There are 5 ways to turn a row about zero (a turn may also mirror it). The second row of each pair is the first, turned, with some noise.
Some pairs, each with its turn after it:
[ 0.22  1.01 -1.47  3.88]
[2.49 2.23 1.35 2.32]	(3)

[ 0.46 -1.05 -0.28 -1.39]
[-1.09 -0.09  0.01  1.43]	(4)

[-2.50  0.76 -0.96 -3.15]
[-3.19  2.65 -0.81 -0.11]	(1)

[-2.97  2.08 -2.00  0.15]
[ 0.86 -3.38 -1.85 -1.51]	(0)

[-0.03 -1.23 -1.39 -0.30]
[ 1.89  0.24  0.19 -0.33]	(0)

[ 3.25 -1.42 -2.41 -3.47]
[-3.98 -2.41  2.68 -1.18]	(1)

[ 0.74  2.29 -2.16 -1.59]
[ 0.86 -3.00  1.86 -0.12]	(0)

[0.88 0.61 1.44 0.18]
[-0.59 -0.78  0.56 -1.18]	(4)

[ 2.08 -2.89 -2.68  1.10]
[ 3.61 -2.71 -0.23 -0.20]	(2)

[-1.82 -3.83  2.35  0.43]
[-2.49  0.64 -3.98 -0.38]	(4)

[ 2.64  1.11 -2.77  0.36]
[ 2.23 -2.07  1.86  1.67]	(4)

[-0.51  2.40 -0.78 -0.47]
[-0.18  2.31  0.93 -0.71]	(1)

[ 0.94  1.38 -0.05 -2.47]
[-0.70 -1.15  2.38 -1.04]	(0)

[ 0.13  1.78 -0.89 -1.33]
[-0.94  1.30  1.24 -1.06]	(1)

[ 1.03 -1.98 -5.89 -1.05]
[ 2.08 -5.19  2.58 -1.42]	(2)

[ 2.28  1.42 -1.60  0.09]
[ 0.63 -1.65  1.83  1.81]	(0)

[-1.31  1.62 -1.29  4.77]
[ 4.58  0.36 -1.30 -2.37]	(4)

[ 1.81  0.02  1.32 -1.65]
[1.10 1.86 1.93 0.79]	(2)

[-2.51 -1.79  1.83  3.06]
[-1.80  4.09  0.90  0.19]	(3)

[-0.82  0.97 -0.78  2.47]
[1.02 1.73 0.55 2.05]	(3)

[ 0.30  0.86 -0.54  0.15]
[ 0.71 -0.35 -0.33  0.47]	(3)

[-1.71 -0.48  2.68 -1.63]
[-0.87  3.07  0.11 -1.74]	(2)

[ 1.93  1.45 -1.65 -0.08]
[-0.12  0.08  2.90 -0.75]	(1)

[ 0.08 -0.98 -4.28  1.86]
[ 0.90 -0.76  3.79  2.80]	(3)

[-0.85  0.74  1.71  0.59]
[-1.09  1.44 -1.10  0.23]	(2)

New pairs. What belongs after each?
[-0.69 -0.75  0.24 -3.75]
[-0.29  1.35  2.96 -2.26]	(2)

[ 1.25 -2.64 -1.09  0.89]
[ 2.94 -1.46 -0.60 -0.54]	(2)

[-1.59 -4.05 -2.07  0.85]
[-1.34 -1.80 -0.95  4.11]	(1)

[ 0.23 -0.31 -1.24 -0.14]
[-0.61 -0.22  0.89  0.62]	(1)

[ 0.88 -4.40 -1.17 -2.57]
[-2.66 -0.90 -1.70  4.31]	(4)

[0.17 0.90 0.60 0.21]
[-0.50  0.52 -0.25  0.78]	(2)

[-1.43  2.76  3.56  0.34]
[-3.12  3.19 -1.17  1.30]	(2)

[-2.10 -1.02 -3.15  0.54]
[ 2.24  1.66 -1.52  2.26]	(4)

[-1.55 -0.25  0.73  2.09]
[-0.58  0.32 -2.53  0.46]	(0)

[-0.66 -5.12 -1.63  0.79]
[-1.58 -3.21 -1.09  3.79]	(1)

[-1.50  1.03  2.48 -0.60]
[-1.80  2.48 -0.35 -0.22]	(2)

[-1.51  1.99 -3.34  0.79]
[ 1.85 -3.58 -1.46  0.14]	(0)

[-2.22 -1.85 -0.60  1.88]
[-0.03 -1.23 -2.55 -2.07]	(2)

[ 0.97  2.54 -4.55 -1.73]
[ 2.79 -4.34  2.28  0.13]	(0)

[-3.08  3.48 -3.43  0.00]
[-4.58 -3.34  0.81 -0.11]	(2)

[ 0.08 -2.12 -1.98  2.27]
[ 1.95 -2.55 -1.93 -0.61]	(2)

[ 0.49  1.11 -0.45 -3.55]
[-1.54  0.96  2.93  1.54]	(4)

[-1.48 -1.38 -1.00 -3.99]
[-0.19  0.22  3.23 -3.24]	(2)

[ 0.67  0.53  1.69 -0.17]
[-1.75  0.58  0.72  0.33]	(0)

[ 0.07 -2.68 -2.02  0.99]
[-0.67 -1.82  0.66  2.80]	(1)

[-3.71  3.22  3.62  3.05]
[-0.42  5.19 -3.89  1.89]	(3)

[-0.31  0.94  1.44  0.22]
[ 1.06  0.54 -0.80 -1.03]	(1)

[ 0.83  2.86 -5.43  1.02]
[ 5.40 -0.29  2.29  2.25]	(4)

[ 0.97  0.72  1.01 -4.63]
[-0.91 -3.48 -2.63 -2.03]	(3)

[-2.37 -2.44 -1.56  2.04]
[ 2.43  0.94 -3.24 -0.24]	(0)

[ 1.41  0.22 -1.54  2.65]
[ 1.38 -0.47 -0.71  2.98]	(0)

[ 2.65 -2.87 -1.62 -0.41]
[ 3.97 -1.46  1.01 -0.32]	(2)

[-0.57  0.14 -2.44 -5.17]
[-1.67  2.34  2.77  4.03]	(4)

[ 0.97 -3.14 -4.05 -0.63]
[-2.92 -2.19  2.11  3.00]	(1)

[ 4.02 -2.56 -0.02  1.41]
[-0.28 -4.65 -1.27  0.95]	(4)

[-1.16 -0.36 -1.70  0.85]
[-0.06  0.59  0.50  1.98]	(1)

[-0.95 -2.01 -4.36  0.35]
[-2.13 -0.09  1.65  4.03]	(1)

[1.86 1.37 1.34 1.58]
[ 0.30 -2.08  0.73 -2.33]	(4)

[-1.94 -1.33  0.78 -0.12]
[-0.27  0.68 -0.97 -2.15]	(2)

[ 2.11  3.04 -1.04 -0.13]
[-0.92 -0.89  1.51  3.38]	(2)

[ 0.00  2.35 -2.03  0.45]
[ 0.60 -3.00  0.06  0.87]	(0)

[-1.30 -0.39  3.31  1.24]
[-2.66  1.71 -1.92 -0.36]	(0)

[-0.80 -2.68 -2.90 -0.87]
[-1.98 -1.78  3.06  0.87]	(3)

[ 4.09  3.38 -1.40 -0.58]
[ 1.59 -2.92  4.53  0.27]	(4)

[ 2.14 -0.45 -2.05  2.93]
[ 1.77 -1.34  2.95  1.83]	(1)

[ 0.62 -0.87 -0.13  1.51]
[ 0.50  0.87 -0.63  1.29]	(0)

[ 1.82  0.45 -3.11 -3.68]
[ 0.69 -2.03  4.69 -0.01]	(2)

[ 1.07 -0.70  0.90  0.57]
[ 0.56  0.73  0.49 -1.39]	(3)

[-1.99  1.18  0.07 -2.67]
[-2.38  0.84  1.91 -1.63]	(2)

[-0.53 -0.17 -2.38  2.95]
[0.96 1.38 2.52 2.49]	(3)

[ 0.89  1.03  0.94 -0.92]
[-0.26  1.07  1.14  1.06]	(2)

[-1.35 -1.56  0.47  1.65]
[ 0.44  0.33 -2.59 -0.56]	(4)

[ 2.30  2.23 -1.15 -0.19]
[-0.19 -1.02  1.58  2.89]	(2)

